The rows of a group lie close to one hidden flat surface of 13 dimensions, which may be shifted away from zero. Surfaces can cross.
Known rows, each followed by its group:
[ 23 -16 -60 -46  40  11  12  13  -8 -11  -2  41 -27  21  17  12   7   0
 -11  55 -18 -30] | z_11
[ 38  22  37 -46 -26 -14  17  17 -17  58  21 -20   7 -25  -3  17  -8 -16
  -5   0  24 -28] | z_148
[-10   9  11  -2  14  33  -7 -29   4   0 -23  -2  -7  20  -4   4 -43  31
 -24  10 -11  -6] | z_11
[ 14   4 -68 -23  41  10   9  18  27 -38 -18  -4 -22  33  15   0 -12  10
 -19   4   7  30] | z_11
[ 38  16 -20 -53 -17 -12  -9  25   9 -32  14 -27  -6   0 -17   7  11 -18
  -7 -23  -8  14] | z_347
[ -2  21   9 -30 -10 -15 -22  10   0  15  17 -49  11  24 -23 -25 -31 -16
  -7 -36  23  -2] | z_347
[-24  14  39  -8  10  -2   7   1   7  -4   2  31  -9  16  63  19  -3  10
  15   3  12   7] | z_148
[  4  -3 -41  -9 -28  11  56  -9  -2 -15 -24  37  13 -17 -12  -7 -10  21
  12  -1  -7  -8] | z_544
[ 27  27  -5 -25  -6  38 -14 -21  12   2 -16 -36 -10  -7  -2  -8 -23  27
 -12  14  38  13] | z_148
[ 13  -6  -8   3 -19  22  -6  -9  13  12 -41  -7   0   1 -14  14  15   1
 -25  18 -43 -25] | z_544
[-20  11 -23  10  -9  -2  27 -19  -8  14 -12  41 -12   9  20   5   6  -5
   5   4 -17  -7] | z_544
[ -8   1  -7 -18  12  -9 -11   1   3 -45   1  12   1   0  20  -6  -6  32
  14  -9  40  -4] | z_148
[  7  15 -12  -2  -1  -1 -34 -33 -20 -19  21  15 -40 -15   9  37  51 -17
 -14  18   6 -14] | z_347
[ 10  13  13  -3   6  16  26 -30  12  15 -17  22  12  12 -56 -24 -21   3
   0  22  12   1] | z_347
[ -9   5   5 -11   2 -12 -21  14   9  -4   6   8   0  -6  12  -7  21 -11
   9  15  13 -14] | z_11
[  6 -28  13  16   8  27  -5 -32   0  51  12  -8  -7  -4  -7 -21  11   7
  35  49  38  17] | z_544
[ -8   5   9 -11  -4  21   2  -7  10  17 -10 -20   7  17  -7   2 -22 -36
   1  12   4 -13] | z_544
[  2   0  -3  16  20   9   9 -20 -15   6   6  27 -15  -9 -18  20 -13  17
 -24  10 -25   3] | z_347
[  3  -9 -26  -4 -26 -27   2  13  19   0 -35 -11  18   8 -14 -15  -9  57
  -3 -41 -22 -10] | z_544
[  9  52  16  10  10  -9   9   6   2  14 -36  -5   9 -17 -24  11 -29   4
 -70 -17  27 -41] | z_148
[ 15  15  18 -24   9  34 -24  11  13  -1 -15 -28   9  15 -19 -25 -13 -34
 -15  38 -10 -12] | z_11
[ -2 -27  -8 -17 -30  -2   3  18 -19  -4  12   7  18   6  -5 -30  16 -19
  22   1 -36 -16] | z_11
[ 30  -7  10  -1   2  31 -31  -5 -10   9 -11 -36   2 -21   0   3  -5 -22
  -4  49 -17 -37] | z_347
[-28  -6 -30  23  27  32 -11 -22  11  -5 -11  23  -7   6  -2 -24   8 -29
  10  60  20  -6] | z_11
[-33 -15  -7 -12  -7  18 -32  -5  37 -23 -11   0  -1 -10 -12  37  15  -7
   0  15   3  -3] | z_148
[-11   6 -20 -19  10  16 -22   5   6 -43  -3  13 -13  33   4 -23  22 -10
 -20  10  -1   2] | z_11
[ 31 -35 -12  37  16   1  21 -15  -5   8 -27 -10  15 -17  -6  11  -2   6
  19  27  -2 -27] | z_544
[ 27  -6 -60   9 -33  16  17 -24 -18  -2 -28  26 -23 -12   6 -11  35  57
 -22   1 -23  -5] | z_544
[ 11  -5   1 -18  -3  13  38  40 -11  23   9  20  10 -21  10 -10  -3 -25
   2  29 -20  -2] | z_347
[ 27   5  31 -30  12 -48 -11  22 -15   7  39  -2   0   1   6  -2  21   4
   6 -17  26  -8] | z_148
[ 19  37 -16   4 -14  34 -43  15   9 -20  -6 -34  -3 -48   7 -27 -15  -3
  -7  38 -23  22] | z_544
[-13   6 -48   2 -20  13   9  36   2 -14 -15 -12  11   0   7 -25   1 -45
 -13  -2 -21  -4] | z_11
[  7  21  -7 -20  -7 -13 -10  36  19 -20  -2  -8  -9  -4   5  34  14 -14
 -29 -22 -32  11] | z_148
[-25 -14  -6 -13 -35  33  13 -30  -5  59 -30 -17  11  37  18 -26 -23   4
  22  10  20 -31] | z_544
[  9   7  15   8  25 -14  43 -12 -24 -18   7  43   4   0 -10  16  -5 -25
   2   4  11 -21] | z_347
[-22  10  13   6   5 -11   2  20 -27  -3  26  16   7 -13 -19   5  -6 -38
 -36 -16 -15 -18] | z_347
[-15  35  27  24  27 -33  15  11  -5  21  -4  26   6 -19  10  13 -16  -5
 -26 -10  39 -32] | z_148
[ -2   1 -18 -13   5  20  -6  25 -15 -17  34  -9 -23 -14  13  31  -3 -29
 -29  -3 -25  32] | z_347
[-15  16  10  -1  -6   7  19   0 -11  -7  -6  34   7 -30  20  15 -11 -11
   2  15   8 -29] | z_148
[ -7  16  18  -3   2  28   0   6 -22   1  10  -1   4  23 -15 -41 -14 -47
 -20  12 -12   0] | z_11
[  7 -19  33 -50 -72   0  -7  15 -18   9  -2 -21  34   1  -9  -8  10 -14
  18 -15 -37 -51] | z_148
[  5 -21  43 -40  -1 -39 -19  22  -6 -12  34  -4   7  33  12   3  25  -2
  25 -24  -6   0] | z_148
[  0  10  42 -15 -24   3  -1  11  17  -7  -7 -14  22   3 -15  -5  42 -40
 -11 -10  45 -11] | z_148
[-13   5   0  -1 -12 -18 -11  16  11  -9  -8 -15   9   4  11  -8   2  -3
   3 -20  10  -8] | z_148
[-28 -17  -9  37  32 -26 -14  -6   8   5   8 -10  11   7 -31  -7 -34  17
   4 -25   7   7] | z_11
[-12   6 -13  25   8  -3  -7 -44  -8   8 -20 -19 -19  55   1   6 -16  22
 -23 -42  -1   0] | z_544
[-14   8  31   5 -14  14 -32   2 -24  16  10  -3   6 -12  -7 -11   4 -37
 -12  25 -23 -35] | z_11
[ 16 -42  24  14  -9   1  -1  -7  27  -7 -27 -15  26 -12 -28 -11  27  55
  12  -4  25   4] | z_544
[ 25  32  12  -2 -21   8   4  10  -5   9 -17 -34  12   1 -12 -31   3 -19
 -29 -11  19 -16] | z_148
[-27 -11  -9  29  35   0 -32 -11  -9  -8 -13 -11  -2  23  -8  -5 -17  -7
 -28   4   2 -37] | z_11
[  6   6 -15 -17  -4  22  -8 -14  32 -11 -38   2  -9  28  -3 -12  22  26
 -18  12  11   4] | z_347
[ -2   3   7  -4  16  20  20  -9  -3 -18  -4  24  -5   9 -24  20  10 -24
 -36  10   7  -1] | z_347
[ 24  28 -20 -25  -5  -6  19 -39  -7 -18 -12  29 -26  24  -2  15  18  23
 -11  -8  10 -10] | z_347
[-10   5  15  47  34  -4 -16 -29   4  19  -9  42 -40  37   7  24  59 -10
 -39  19 -32   6] | z_544
[-24  21 -37 -11 -15  18   9  21  19 -23   3  45  -4 -10   3 -39  28 -29
  11  30  -9  27] | z_11
[  0  22 -25  11  18  16  -7 -38 -23  -7  26  24 -39  -3   6  16   5 -15
 -10  18  -1  16] | z_347
[-18  -7  -7  -2 -31  10  17   9 -11  -9   6  19  15  -6 -13 -24  22 -31
   4  -1 -11  -4] | z_11
[  0 -11  37  20   8  31 -13 -12  16   3 -25 -12  14   4  -6 -21   4   9
   0  25  23   0] | z_544
[ 12  -7  -8  37  24  -4  17 -27   4 -23 -17  19  -7   2 -22  22  13  11
 -15  -4 -12   8] | z_544
[ 26  -2  16 -33 -10  -2  -6 -32  37  18   2  -2  -5  -2 -32  13  23  33
  32  15  40  19] | z_347

New rows, each followed by its group:
[-25   1  10  18  27 -25 -13 -14  17  23  30  13 -25  23  21  33  25 -39
  30   7   2  31] | z_544
[ -7  -3  11 -12   8  13   6 -25  17  19   2  14 -23  40 -27  26  32 -28
 -16   8  -6  16] | z_544
[-27   5 -34 -33 -35   7 -16   8  21  49  10 -32  -4   8  31  -4 -25 -25
  52  11 -15  11] | z_544
[-16  17   7 -14  -7  18  26  -9  -9  11 -17  39  -6  13  37 -11 -22  28
   0  10  -1 -12] | z_11
[ 26   3 -21   7  -9  26  -6 -33 -22 -28 -17 -67  -5   2  10  29 -30 -25
 -11 -17   9 -17] | z_544
[  2 -13  26  38 -16 -23 -13  -2 -10  31 -12  10  19 -41  12 -18  22  40
  18   9  10 -33] | z_544
[-20  14   6  -3 -39   9   1   1  -2   1 -13   7   8 -21   9   9 -22  32
 -13 -24 -38  -2] | z_11
[ -2 -14  -3   4 -14 -10 -12 -21   2  31   9  -5 -19   3  11  33  34  -7
  15   1  -7  -3] | z_544
[-15  -7 -41 -39 -33 -12  13  26  31  15   3  16  -1  11  24 -13  23  11
  38  -4  -8  25] | z_544
[-31  14 -11  12  25  27   6   7 -16 -46   6  14 -13  26   9  10   2 -60
 -53  -9   8   2] | z_347
[  4 -47 -16   0  -3 -47  30   4  19  26 -17   1  21  15 -15  19   7  25
  39 -29   4 -19] | z_544
[ 31  -3 -26  23   8 -25   0  -3 -29  29  -2  10  -4 -14 -14 -53   6  64
 -14  -1  13 -11] | z_544
[ 12 -15 -20   2 -20  30  18   8   6  23 -12 -21  19 -36 -34   4 -18 -36
  11  29 -22  -5] | z_11
[-30  15  43  17 -13   1   9 -24  -4  41 -10  26   7 -18  44   4 -22  32
  26  11  26 -22] | z_11
[ 12  -9  -9  17  18   8  -6  -1  20 -31 -18 -14   0  11   3 -14  12  27
   2  -7  13  30] | z_544
[ -9  24   5  -6  13  18  -9 -51 -13  -7   7  10 -22  32  -9   5  20 -36
 -17  13  49 -15] | z_347
[ 21  26 -16  10  -5 -41 -33   5 -27 -59  20  -2  -8 -33  -6  22  12 -17
  -9 -20 -42 -28] | z_347
[ 27  -9  -9  -4  -2  -9 -34  11 -16  32  -6 -21 -13 -15 -11  11  -7  53
 -45   2 -51 -25] | z_347
[ 25 -11  -1   9   0  17   7 -17  -1 -14 -15 -22   9 -14 -25   4  -7   5
  -4   5  11  -6] | z_544
[  1   3  -5   9  -2  37 -30 -15  -2  -7   9   9 -20 -34 -15  21  33 -31
 -24  49 -17  -2] | z_347
[-12   6  -5  -7  -1  37  16  -3 -13 -18  -3  17 -13   1  24  21   7 -39
 -26  15   3  -5] | z_347
[  9  20 -23  11   2  -8 -10  10   7 -16  -6  13   3 -14 -31 -35  -1  -3
  -1  14 -35   6] | z_347
[  6 -15 -19  23  21  32  -6 -15 -19   2  14 -31 -10   9 -15  -5 -22 -31
  -9  14 -12  20] | z_11
[  8 -37  -5  -8 -11  19 -26  -7  21   0 -26 -29  20   7 -14 -16 -20  24
  42  30 -29 -12] | z_11
[  1  22 -28  -6 -15  34  20   0   9  -8 -12  41  -6 -15 -26 -23  24 -21
 -17  39 -29  10] | z_347
[  2  22  12   9   4  -3   5 -20 -10   1  -9  24  10   5 -42 -25  -1 -22
 -12  17   8 -34] | z_347
[ -5  -7 -17  30  20 -23  12 -13  -9   8 -22 -14   0  37  32   7 -16  -6
   9 -21   6 -25] | z_544
[-21  22  16  -8 -23  16  -9 -21   3  22  -2   5  -9   9 -10   6   5 -18
 -14   3 -12  -3] | z_544
[  5 -24  39   9  -3   0  33 -29   1  -6   3  27  11 -14 -28  38  43 -19
  11   5  31 -11] | z_544
[-11  -7  -9   4  -9  17  11 -31   4  14 -20  14 -18  36   4  19  20  -6
 -12  -2 -13  -5] | z_544
[ -5 -16 -27 -43 -39  10  36 -15   2  37   5  37 -16  19  -2  20  52 -15
  13   8  -2   1] | z_544
[ 23  -1 -17 -18  -4  21  16  51  24 -23 -40   5  25  -5  16 -59  13   5
  -2  36   1  -6] | z_544
[-19  24 -17 -22 -15  -3   9  30   1 -10  11  18   0  13   5 -27  21 -38
 -15 -12  10   7] | z_347
[ -9 -26   6 -10  -1 -34  -5  10  23  47  -2  -4   8  32 -12 -14  16  25
  17 -14  13  -2] | z_544
[ 28  10  21 -51 -27   6  -4  -2 -21  -8  11  13  -2 -25   2  16  -3  31
  -4  12 -12 -30] | z_148
[  4  -7 -36 -13  -9  22  28 -24  -1  12 -19   5 -11  33  -8  -5  -6   4
  -5   0  -2   4] | z_544
[-11  -7 -20 -20 -15  23 -17 -23  26 -42 -11  29 -17  -5  11  17  44  29
  13  23  11  12] | z_11
[ 20  -6 -29 -27 -13 -48  20   9 -23   4  25   0  -7  12  -3   1  26   8
   1 -46  29  -8] | z_544
[ -1 -34  10 -32   7 -14 -68 -11  19 -38  16 -13  -1  14 -31  -5  48  33
  13   1  41 -10] | z_148
[-15   3  -4  -5 -20   2   1  -3  18  -3 -28   1   7  -9  21   9 -16  43
  12 -14  -2  -2] | z_11
[  1 -42  15  14  20  21  25 -28  17  59 -32   2  14  32 -42  -6  -7   0
   8  40   1 -21] | z_544
[-32  12   1  -1  24  28  -6 -28  32  26  -7   1 -21  67 -20  -7 -15 -18
 -11   6  -6  39] | z_544
[ 19   9 -10  -3  11  -8  35 -25 -11 -13  12  29 -15 -10  14  26 -16  14
  27   6  -5  14] | z_347
[ 41   3  -8  20  19  25  18  -6 -22 -12 -16   6 -11 -15   6  17  22 -47
 -23  48 -13 -31] | z_544
[ 17   0   6 -18  12 -16  20  27 -26  15   4 -22   6  32  23 -11 -36  -3
 -10 -28  -4 -15] | z_11
[  6 -61 -27  -9 -13   8  14   7  47 -22 -35 -32  13  29  40   7  31  27
  58  -9  25  24] | z_544
[ -9  -4   5 -12  -3  -5  14   6   3  39 -12  15   3  31   3  -3  15 -24
  -1  13  -3 -27] | z_544
[ 11 -11  -5 -16  18 -31  39  34  -4  31  16  13  20   1 -20 -15 -23 -16
  20   4   9  -8] | z_11
[ 13 -24 -37 -34  23  11   2   5 -14 -32 -10  10 -13  47  -3   1   9  -1
 -30   9 -17 -29] | z_11
[-20 -17 -12  24  17 -19  12 -19  23  16 -19   1   1  33  -3  16 -16   9
  18 -14 -14   7] | z_544
[  8 -18  -9 -23 -23 -16  22  -1  -7  38 -17 -21  18  21 -23   2 -14  -1
   2 -19   5 -45] | z_544
[-18 -10  15 -10  13  27   3  -3  17  25  12  13 -10   9 -35   8  18  -6
 -36  12  26  24] | z_347
[ 25  24 -18 -51  -8  11  31 -10 -23  15  34  18 -30   9 -14  13  13 -29
 -14   6  15  14] | z_347
[ -7  35 -18   7  -3   2  31   4 -28 -32   4  47   3  -5  -2 -17   3 -53
 -16  12 -19 -19] | z_347
[  4  -5 -24 -27 -16  33  35 -11   0   0  -4  -3   5   4   3 -22 -10 -12
  24  15  36  11] | z_544
[-17  19 -13  13   8  21  -6  -3  14 -19 -20   6   5  18 -25 -39  -6 -21
 -19  15  -2   4] | z_347
[ 29  15 -55 -32  18  62  11 -25   2  28  13  12 -57  27  -7 -16  22 -17
 -25  61   8  46] | z_347
[-13  15  12  -1 -15  34  28 -41  -4  20  -8  43  -6 -11 -11   4   3  -8
   7  37  13  -6] | z_347
[-49  24  19  16  -1  10  27 -12 -23 -24   4  53   7   6  24  -2  19 -73
  -3   9  35 -31] | z_347
